There are 3 nested groupings, the coarsest first. Each group lies inside one group of the grouping before and may be the whole of it. The rows also spread widely along 10 directions, which tell nothing about the answers.
In the rows, 128 means zero.
Some rows, each with its group in each grouping after it:
[124 120 166 147 117 134 164 122 111 117 151 143 151 128 113 122 147 123
 124 114  69 113  90 102 126 161  97 106  51 115 119 175 140 121 153 147
 141 123] : j921 Fevo j854
[133  99 108 101 122 177 155 185 117 131 104 134 129 135  83 128 141  89
 104 135  30 111 139 126 130 133 135  91  84 116 111 162 125 121 143 199
 109 144] : j117 Zuzin j448
[122 142 124 154  98 169 118 129 108 149 129  72  97  76  62 126  77  97
 143 113 165 135 122 133 114 174 158 125 138 151 109 159 124 152 106 113
 147 153] : j117 Zuzin j135
[110 117 140 184 124 177  89 137 106 134 154 148 128 115 172 123  35  91
 147 127 133 187 113 126 108  97 124 115  81 157 106 130 129 186  35 144
 138  77] : j117 Kulof j915
[142 110 102  99 149 111  98 204  44 102 107 138 151 153 111 148 115  78
 118  87  85 155 167 156 118 114 100 148 123 158 125 135 110  99 163 165
 144 146] : j921 renaz j333
[200 183 142 136 161 186 105 101  69 107 162 120 124 111 151 122 122 124
 123 187 179  91 100 134 146 157 112 199 121 134 178  69 150 112 158 100
  97  93] : j921 Sof j400
[183 122  76 140 158  65  72 147  88 120 116 132 174 162 115 127 169 165
 103  95 127 119 155 140 118 112 128 171 138 160 176  91 152  58 172  91
 119 129] : j117 Kulof j419
[122 132 108  52 159 103 102 153 129  72 136 151 130 166 156 161 162  93
 126 116 118  96 100 163  59 105 111 126 163 189 123 112 113 112 142 125
 120  83] : j921 renaz j611
[112 144 170 103  96 102 132 126  94  79 162 200 137 141 176 138 148 132
 133 139 158 146 106 119 113 129 105 132 113 101 154 136  85 124 109 156
 132 119] : j921 pil j692
[137 110 116 150 128 107 122 141 105 132 138 138 166 138 104 118 131 132
 120  95  70 124 133 109 119 127 107 121  70 139 127 151 163 105 156 132
 145 118] : j921 Fevo j166
[143 118  77 136  78 105 119 169  92 164 117 151 150 126  58  94 105 155
 116 122 116 157 213 100 158 110 138 142 103  82 158 128 159 100 146 178
 126 169] : j921 pil j608
[111 132  98  78 121 137  69 151 117 104 147 144 112 133 117 136  94  96
 142  91 138 115 130 172  68  90 100 127 161 196 117 105 123 147 134 142
 130  85] : j117 Kulof j769
[151 124  77  88 126 127 107 180  95 113 115 173 145 149 106 133 163 131
  98 142  98 118 167 129 118 106 135 139 130 125 166 116 113  86 142 166
 105 138] : j117 Zuzin j260
[141 138 179 177 122 137 138  96 100 126 135  65  99  99 133 113  98 111
 149 129 204 133  76 146 136 184 158 156 142 133 119 126 121 152 129  94
 124 137] : j921 Fevo j178
[128 142  83  91  91  87 110 164  85 119 119 131 129 114  46 136 157 134
 117 101 151 127 177 125 103 148 135 140 156 133 149 154 115  84 170 131
 147 176] : j921 Fevo j178
[201 108 153 149 169 121 106 142  48 104 116 124 135 164 203 102 109 115
 126 150 160 139 119 175 175 108 131 209 139 117 168  42 121 118 172 150
  79 110] : j921 Fevo j166
[147  87 133 122 161 129 136 157 133 112 101 104 128 170 145 121 145 104
 115 116  79 109 103 165 124 122 146 116 129 143 108 112 126 122 147 152
  87 115] : j117 Kulof j769
[144 138 131 142  86 120 130 141  70 137 133 139 141 105  57 119 137 149
 116 106 132 138 156 114 150 165 113 144 104 103 157 163 120  96 162 148
 140 181] : j117 Kulof j419
[124 123 127 115 119 169 144 158 100 124 131 128 124 113  90 127 113  84
 124 127  77 126 127 115 119 146 115 109  82 132 106 170 129 135 140 167
 137 130] : j921 Fevo j166
[108 123 179  98 130  94 176 120 143  78 146 147 146 159 146 150 200 120
 122 109  83  88  60 127  91 164 103  92 100 133 113 172 108 105 153 134
 126 116] : j921 renaz j333
[161 162 105 139 159 116 103 139  84  99 158 176 178 140 142 155 163 138
 103 142 113 131 124  87 100 135 100 149  77 150 171 139 140  71 115  94
 140 102] : j921 renaz j333
[ 97 102 104 164  83 105 144 164 129 153 113 135 141 119  81 116 118 134
 122 120 106 175 167  83 122 133 170  86  90  95 113 190 129 124  77 154
 149 167] : j921 Fevo j178
[131 110  47 113 126 160 138 173 173 162 100 111 135 131  44 122 155 121
  94 142  38  93 159  96 104 127 175  78  98 137 116 156 167  99 120 147
 108 135] : j117 Zuzin j135
[148 160  84 138 116 179  70 147  63 157 163 130 140  88  63 113  42 105
 140 105 130 132 170 122 119 116  76 168  91 176 142 110 184 134 153 132
 154 102] : j921 renaz j333
[125  90 142 138 141 153 158 109 192 143 120  66 101 139 127  94 115 105
 140 133  99  78  70 150 114 136 164  99 121 146  79 109 173 164 143 133
  90  84] : j921 Fevo j854
[139  98 136 149 140  76  95 137  80 116 129  97 154 143 124 121 104 111
 144  47 113 131 118 164 114 126 100 150 123 177 112 122 148 122 188 113
 153 120] : j921 Fevo j166
[116  93 144  94 105  63 151 126 172 112  92  88  92 158 116 112 179 144
 129 112 169  94 104 189 114 141 183 115 215 121 114 103  99 121 162 139
  76 153] : j117 Kulof j915
[119  80 135 134 119  28 109 139 113 104 133 154 189 186 148 120 152 160
 134  46  70 117 133 150 112  96  88 122 106 137 125 125 155  97 183 142
 146 120] : j921 Sof j400

New rows, each followed by its group in each grouping:
[125 126 170  74  97 129 152 144  99  84 125 155 102 136 139 137 163 109
 125 140 144 112 101 166 125 147 130 130 161 102 141 131  61 127 151 184
 102 151] : j117 Zuzin j448
[111  58 148 169 101  40 125 122 145 147 112  91 142 166 137  81 103 153
 154  53 132 129 121 174 131 103 146 125 145 131 102  98 160 145 169 139
 120 128] : j921 Fevo j178
[126 110 121 133 111  63 113 119 155 116 124 140 136 161 159 119 160 164
 129 121 163 119 114 147 103 108 168 127 168 130 148  98 117 114 108 115
 104 117] : j117 Zuzin j135
[ 78 105 115  69 105  84 109 174 115  93 133 160 145 152 108 149 129  92
 137  55  71 133 135 146  71 106  91  88 121 167  90 168 116 131 147 165
 165 121] : j921 pil j692
[159  94  97 106 168 132 122 155 142 127  86  57 117 153 100 126 149  94
 115 105  82  76 106 178 110 135 165 124 160 175 102 103 147 115 181 123
  93 126] : j117 Zuzin j448
[157 139 110 120 110 147 133 136 109 131 149 176 144 129 114 103 143 150
 110 171 110 109 147  97 142 118 117 144  83  96 171 111 152 104 147 165
 102 111] : j921 Fevo j166
[130 112  92 141 116 143 100 169  85 159 107  70 118 105  56 111  55  85
 140  84 122 156 168 143 133 135 142 135 126 153  96 136 156 145 145 141
 148 155] : j921 pil j692
[119 125 102 146  94 161 106 138 139 156 126 111 100 104 105 108  73 117
 139 145 168 143 144 133 116 116 176 124 148 133 123 114 131 159  73 141
 113 122] : j117 Zuzin j135
[159 137 121 126 176 188 107 141 103 107 118  83 105 119 138 147 114  68
 123 148 136 112  82 158 104 151 156 143 142 180 115 116 111 140 114 105
 108 107] : j117 Zuzin j260
[149  97 133 189 102 151 149 131 139 172 118 127 129 132 127  76 100 157
 119 167 128 151 143 110 176 118 176 126  93  72 146 109 150 139  89 170
  82 134] : j117 Kulof j419
[165 158  77 130 164 186  97 148 107 126 131 112 115 107 122 137 110  91
 113 185 148 133 133 106 104 134 163 147 121 161 139 117 142 121  87 100
 114  98] : j921 Fevo j166
[134 142  95 162 117  86  91 111 112 142 163 118 182 115  61 126 129 162
 131  58  93  99 138  99  97 148  86 128  77 171 133 157 203  88 175  73
 179 119] : j921 Sof j400
[133  98  71 143 119  92  95 161 131 146 116 135 165 147  91 120 135 145
 114  89  78 127 159 123 105 100 142 112 109 150 134 133 160  99 132 132
 135 131] : j117 Zuzin j448
[115 122 157 126  58  84 175 121 120 133 127 127 117 113  72 103 158 158
 130 122 158 123 137 121 147 172 148 122 135  70 140 160 108 112 165 162
 123 187] : j921 Fevo j166
[148 174 105 113  98  94 102 146  49 101 153 185 159 116  94 147 159 152
 111 128 162 151 165  91 123 150 104 163 109 111 187 151 110  70 142 122
 155 163] : j921 pil j692
[141 136  79  72 143  92  79 160 108  84 132 176 149 167 152 146 159 131
 116 134 129 112 154 144  85  85 117 146 156 153 156  92 126  91 138 132
 117  98] : j921 Sof j400
[136 166  45 131 137 147  83 155 105 134 148 134 155  97  52 153 133 117
 107 122  99 125 158  70  70 143 124 118  80 185 137 177 168  88 111  78
 171 114] : j921 Fevo j178
[127 146 100  98 126  86  64 143  97  81 150 185 147 148 165 159 145 132
 128 113 166 136 128 143  67  96 119 146 160 172 164 110  94 104 100 107
 140  98] : j117 Zuzin j135
[117 117 123 202  71  56 131  98 146 175 131  79 145 105  64  94 106 179
 144  78 175 148 141 101 131 161 168 118 120 110 124 157 172 122 122  85
 155 169] : j921 pil j608
[163 127 110 153 158 208 143 169  89 156  99  54 107 102  76 122  77  62
 119 155 104 138 135 128 152 167 162 138 103 139 102 140 147 137 124 141
 113 147] : j921 renaz j333
[119 126 140 105  84 126 164 135 114 132 128 113 113 107  47 114 146 123
 127 112 114  99 128 124 130 173 123 115 115 108 119 166 127 118 185 160
 132 166] : j921 Fevo j854
[146 129  89 119 140 147 108 172  91 120 135 171 163 143 122 131 124 112
 108 139  67 140 155  95 121 107 111 127  66 132 143 134 151 105 120 156
 129 107] : j921 pil j692
[123  96 145 111 121  69 135 171  82  79 116 181 167 170 150 153 188 128
 110  91  78 144 123 139 114 128 114 115 110 116 142 165  73  88 141 165
 136 159] : j117 Zuzin j260
[122 136  86  61 123 152 108 152 132 112 146 148 136 129  63 141 160 108
 115  97  58  60 120 138  73 128  89 106 113 184 124 145 146 108 184 145
 131 101] : j117 Zuzin j260
[102 140 105  88  78  76 157 127 167 124 134 138 137 125  48 130 203 163
 112 111 111  88 132  91  94 166 142  87 124 113 130 181 138  84 156 123
 137 161] : j921 pil j692
[148 136 138 139 120 144  86 111  99 120 160 139 127 126 156 112  87 127
 146 123 170 114 106 160 117 109 113 167 139 158 152  73 137 146 132 125
 114  83] : j117 Zuzin j135
[ 99 117 145 106 108  80 144 147 131  81 129 181 135 159 174 144 178 131
 123 141 140 150 112 118  91 120 151 102 132 107 134 155  76 116  84 148
 124 127] : j921 Fevo j178
[167 116 112 159 166 203  88 176  47 136 109  80 120 110 118 131  51  54
 128 119 110 159 132 158 139 135 137 159 111 173 112 120 126 152 120 139
 129 129] : j117 Zuzin j260
[102 116 200 148  78  62 151  96 116 115 152 122 131 131 133 111 125 149
 158  75 177 125  89 156 128 158 110 134 140 114 123 136 113 137 159 133
 138 144] : j921 renaz j333
[106  76 150 169 105  14 117 117 130 124 133 124 172 167 141 106 135 166
 147  32 118 132 111 149 108 114 116 120 120 144 116 132 153 117 168 113
 152 125] : j921 Fevo j178
[134  95 104 154 106 101 138 163 106 160 110 115 153 137  72 104 113 137
 121  99  88 141 172 119 150 127 138 126  99 109 128 141 163 105 153 160
 131 164] : j921 renaz j611
[111 106 150  84  77  77 176 149 128 105 125 182 143 162 115 115 190 154
 114 125  92 115 136 119 139 133 124 105 112  64 143 149 105  98 165 198
 109 161] : j921 pil j692
[106 113 131 118 122  59 147 139 153  87 112 142 143 154 140 163 220 141
 108 116 125 126  93 118  78 157 176  85 146 127 127 184  74  90  89 104
 130 156] : j117 Zuzin j260
[147  88 156 140 157 137 166 160 103 124 103  89 142 155 118 120 129  86
 120 103  48 113 103 148 146 154 120 119  84 130  97 144 140 120 175 163
 114 137] : j921 renaz j333
[138 120 213 150 124 108 167 108  86  94 144 125 143 141 161 124 147 120
 135 108 119 125  65 137 150 175 102 136  88 102 126 147 110 127 164 142
 127 137] : j921 pil j692
[128 107 161 163  89  87 108 120  91 136 126  86 112 117 107 101  83 137
 155  69 196 146 126 180 140 143 136 156 169 134 125 110 116 147 157 129
 127 158] : j117 Kulof j769
[112  77 139 150 137  89 139 119 179 134 119  84 139 164 144 105 115 119
 143  82  87 109  84 149 103 117 149  92 115 153  79 125 170 149 134 122
 117  95] : j921 pil j608
[179 119 191 168 156 117 132 105  51 116 131  46 131 121 119 111 111 101
 144  73 143 103  73 179 159 189 101 185 123 154 122 110 142 124 234 101
 129 141] : j921 Fevo j166
[145 125 147 176 111 159 112 136  75 140 142 140 128 118 160  98  50 115
 142 150 163 180 138 124 164 115 134 160  94 100 141  98 136 161  91 158
 118 117] : j921 pil j692
[102 123  82 123  57  73 127 151 146 151 111 141 125 116  45 116 156 174
 116 114 158 147 186 104 114 136 177 101 154  97 144 168 115  96 104 142
 133 189] : j117 Kulof j419
[123 155 151 118 112 116  91 143  51  82 172 204 146 132 179 149 101 112
 141 124 173 170 128 132 105 108  79 162 115 139 161 122  88 128 101 148
 150 103] : j921 renaz j333
[148  88 141 235 152 133 164 113 158 173  99  31 132 124 120  95 108 124
 126 131 110 136  90 107 150 172 203 108  85 122  92 148 180 140  98  86
 113 136] : j921 Fevo j178
[145 112 151 149  84 115 173 145  92 140 132 171 157 140 106  96 142 157
 111 141  88 142 152  92 180 140 119 128  60  45 159 147 137 102 152 194
 112 165] : j921 pil j608
[145  90 129 129 120  84 104 123 111 130 145 146 158 167 137  83 112 153
 140  80 103  96 128 163 133  83  87 157 112 142 143  65 179 123 210 156
 111  86] : j921 Fevo j854
[179 132 102 177 181 163 110 132 102 151 116  42 137 114  91 121  99  94
 119 121 105 116 110 120 133 168 151 148  94 172 112 123 187 116 149  75
 129 120] : j921 pil j692
[135 152  95 117 117 170 131 161 118 133 110 119  82 106 121 131 104  99
 120 213 206 166 158 117 127 134 208 139 170 101 142 119  95 136  45 145
  94 147] : j921 renaz j611
[ 88 110 141  75 100 141 105 175  85  93 125 141 103 129 125 149  88  61
 150  82 121 144 124 183  88 114 111 113 160 164  94 148  69 164 124 184
 147 130] : j117 Zuzin j135
[186 144 150 125 178 114 122 142  48  85 111  90 124 139 148 151 153  96
 118 136 175 130 101 165 140 174 140 190 163 143 153 105  94  89 166  99
 112 153] : j921 renaz j611
[133  86 179 161 145 131 137 146  92 100 124 135 147 157 188 134 118  92
 131 103  77 149  79 153 130 129 121 117  85 131 111 143 103 145 114 160
 125 119] : j117 Zuzin j448
[ 95  84 170 135  92  33 133 134 114  93 145 196 170 180 185 117 151 158
 140  72 109 147 113 138 110  94  99 113 104 109 134 138 110 121 138 166
 140 116] : j921 Fevo j178
[141 158  85 156 100 141  88 122 121 152 143 131 117  96  88 113 104 153
 125 154 197 143 156 110 114 128 160 147 142 136 160 109 143 122  86 103
 117 125] : j117 Kulof j915
[102 150  72  70 147 102  59 149 132  80 151 157 139 136 116 178 157 103
 124  82 120 113 115 135  20 111 106 101 149 227 116 157 114 106 105  84
 163  83] : j117 Kulof j419
[121 139  78 165 143 152  74 132 143 141 156 137 145 121 147 130  64 107
 136 135 128 161 128  91  76  91 144 112  86 180 114 129 175 152  38  93
 148  61] : j921 pil j608
[122  92 127  87  96 110 170 159 151 126  98 126 116 159 104 101 159 136
 120 146  97 100 151 147 147 123 161 107 147  72 120 120 127 119 160 201
  82 157] : j921 Sof j400
[123 127 107 110  74 139 140 127 152 159 122 101 102 107  45  98 127 143
 129 125 140  86 141 139 128 147 158 119 153 117 131 124 143 128 159 152
 106 151] : j117 Zuzin j135
[128  76 195 165 112  57 129 119  75 118 123  85 141 151 139  98  98 125
 161  31 139 130  97 193 148 141 101 158 138 138 108 111 133 142 216 140
 139 144] : j921 Fevo j178
[169 115 133 152 109 108 132 116 102 160 123  71 130 124  68  79 104 146
 135  95 141  97 136 152 168 151 128 170 130 115 139  88 183 117 222 132
 107 149] : j921 pil j608
[142 110 177 177 108 100 162  95 134 139 114  62 112 126 130  96 124 148
 142 131 182 119 100 148 162 176 177 140 152  87 120 115 136 137 141 117
 103 160] : j921 Sof j400
[117 136 101  42  93 117 100 172  98  81 147 235 137 154 138 143 165 132
 114 138 119 118 154 141  92  81 100 129 142 125 171 114  81 106 130 197
 113 114] : j117 Zuzin j260
[142 145 115 141  89 122  98 137  69 139 139 122 129 102  84 112  86 138
 139 117 176 144 173 133 142 138 123 165 137 115 149 119 139 122 148 136
 143 156] : j921 Sof j400
[110 152  67  93  88  73  73 160 102 105 133 172 138 121  91 159 156 145
 121 108 176 150 172 118  68 116 146 127 172 153 160 151  89  89  94 110
 157 151] : j117 Zuzin j135
[123 120 143 114 163 144  75 160  70  71 132 131 121 142 196 167  89  51
 145  99 138 159  87 182  77 111 117 140 151 200 105 123  73 158  88 124
 144  91] : j117 Zuzin j135
[110 159 117 143  97 136  79 130  98 111 180 195 145 108 136 144  99 135
 133 124 161 166 135  98  84 111 102 123  97 152 152 152 115 134  59 121
 158  99] : j117 Kulof j769
[141 123  99 114 161  79  87 133 142  95 117 115 132 159 150 147 169 130
 119 114 153 114 103 158  73 119 156 132 177 185 133 100 120 102 120  79
 108 101] : j117 Kulof j915
[161 104  95 109 158  88  78 171  73 100 107 129 156 164 130 139 147 117
 117  81 108 120 140 175 109 107 120 159 154 173 147  97 120  90 178 127
 123 131] : j117 Zuzin j260
[136 119 140 106  73  65 138 123 103 129 156 178 163 152  91  94 154 184
 128  89 116  88 149 136 148 116  75 154 114  97 173 101 158  89 224 176
 117 137] : j921 renaz j611
[139  99 149 145 178 119 135 131 134  98 127 113 147 164 184 137 147  94
 125 120  77 118  66 134 100 131 133 110  93 162 100 136 136 127 121 111
 119  82] : j921 Fevo j166
[113 110 134 166  83 117 149 113 144 166 153 124 160 119  68  90 109 154
 134  83  68 109 126  92 137 145 105  97  49 114 113 160 196 131 161 145
 147 126] : j921 pil j692
[160 116  89 144 164 160  97 181  65 134  90  60 111 109  89 135  81  61
 125 122 129 161 151 147 127 146 165 151 135 166 102 135 127 129 129 118
 136 152] : j921 Fevo j854
[ 94  72 148 140 100  39 139 172  98 112 110 154 164 171 141 128 131 128
 135  60  93 174 147 145 123 111 121 106 114 112 111 163 101 115 128 174
 150 161] : j921 renaz j333
[134 104 183 155 147  87 163 110 127 107 108  53 126 143 139 130 154 107
 135  91 129 115  58 155 127 190 156 120 134 136  92 150 121 126 159  97
 124 149] : j921 pil j692
[144 125 118 149  91 155  96 137  79 160 139 108 125  99  70  98  60 123
 142  93 141 125 153 152 144 129 112 161 124 143 139 106 155 142 167 150
 134 137] : j117 Zuzin j135
[ 78  89 167 129 107  98 131 140 135  95 147 178 151 158 166 138 130 114
 138  76  74 149  91 134  86 108  98  73  86 145  96 177  99 148  92 165
 149 101] : j117 Kulof j419
[132  97 167 177 144  28 115 112 104 100 117  80 156 161 166 134 143 139
 144  59 153 139  91 165 116 152 140 141 150 148 113 132 125 112 149  78
 149 144] : j921 Sof j400
[111  91 130 189  87  86 123 122 127 168 112  58 130 108  62 102  92 140
 147  51 140 135 127 149 128 159 161 116 137 142 100 154 148 140 146 110
 150 172] : j117 Zuzin j260
[163  71  89 123 154 108 143 170 142 146  70  69 126 167 101  95 143 114
 110 126  78 104 149 157 147 117 183 130 145 124 110  96 160 107 179 155
  79 142] : j921 Fevo j166
[124 130 167 172 123 125 140 115 114 110 130 102 119 112 145 144 136 116
 132 128 169 147  75 128 113 178 169 119 130 130 121 166  87 136  78  96
 135 147] : j117 Zuzin j260
[149  79 162 145 182 119 155 136 146  98 119 116 163 188 173 128 178 113
 109 101  24  89  57 145 117 133 115  98  74 151 104 134 146 110 159 135
  96  89] : j117 Kulof j769
[123 108 131 120 107 102 154 130 147 135 101  66 105 130  85 111 141 128
 134 118 143 100 127 154 130 162 175 117 170 111 103 131 134 126 158 133
 109 164] : j921 Sof j400
[140 167 106 133 131 166 116 141  96 112 161 166 154 112 113 148 138 122
 112 160  98 128 135  74 105 147 109 121  63 131 147 166 142 103  97 121
 148 112] : j921 Sof j400
[134 120  60 151 109 121  86 144 138 165 123 116 123 117  94  97  83 139
 131 138 165 147 176 115 112  94 174 135 139 140 134  99 169 133  95 120
 121 116] : j921 Fevo j854
[155 128 117 160 129  96 110 122 108 125 142 136 172 135 109 132 164 160
 112  97 102 109 116 112 112 144 119 134  92 147 157 140 151  84 152  96
 138 128] : j117 Zuzin j448
[139 156 141 109 106  78  74 102  87  83 181 191 155 139 162 139 151 163
 137  94 179 105 100 152  88 111  78 168 144 162 183  92 116 104 159 107
 139  93] : j117 Zuzin j448
[136 123 132  83 131 142 104 134 111 114 133  96  99 135 124 113  83  85
 151 104 149  98 107 189 110 115 114 153 168 167 108  79 141 158 179 150
 108  94] : j921 pil j608
[ 98 148 118  87  71 101 155 106 185 126 156 151 123 122  76 119 175 160
 127 133 133  82 115  97  89 148 136  89 126 111 131 156 145 113 138 133
 122 122] : j921 pil j608
[160 133  88 121 128 137 116 179  65 136  83  71  95 101  65 128 112  88
 117 145 177 159 178 141 143 161 188 163 175 123 132 134 101 109 138 133
 120 193] : j921 Fevo j166
[159 161  78  72 167 116  71 153  86  80 150 160 158 149 127 161 159 107
 112 114 108 103 126 128  71 113  88 152 123 192 153 113 141  83 162 100
 140  84] : j921 pil j608
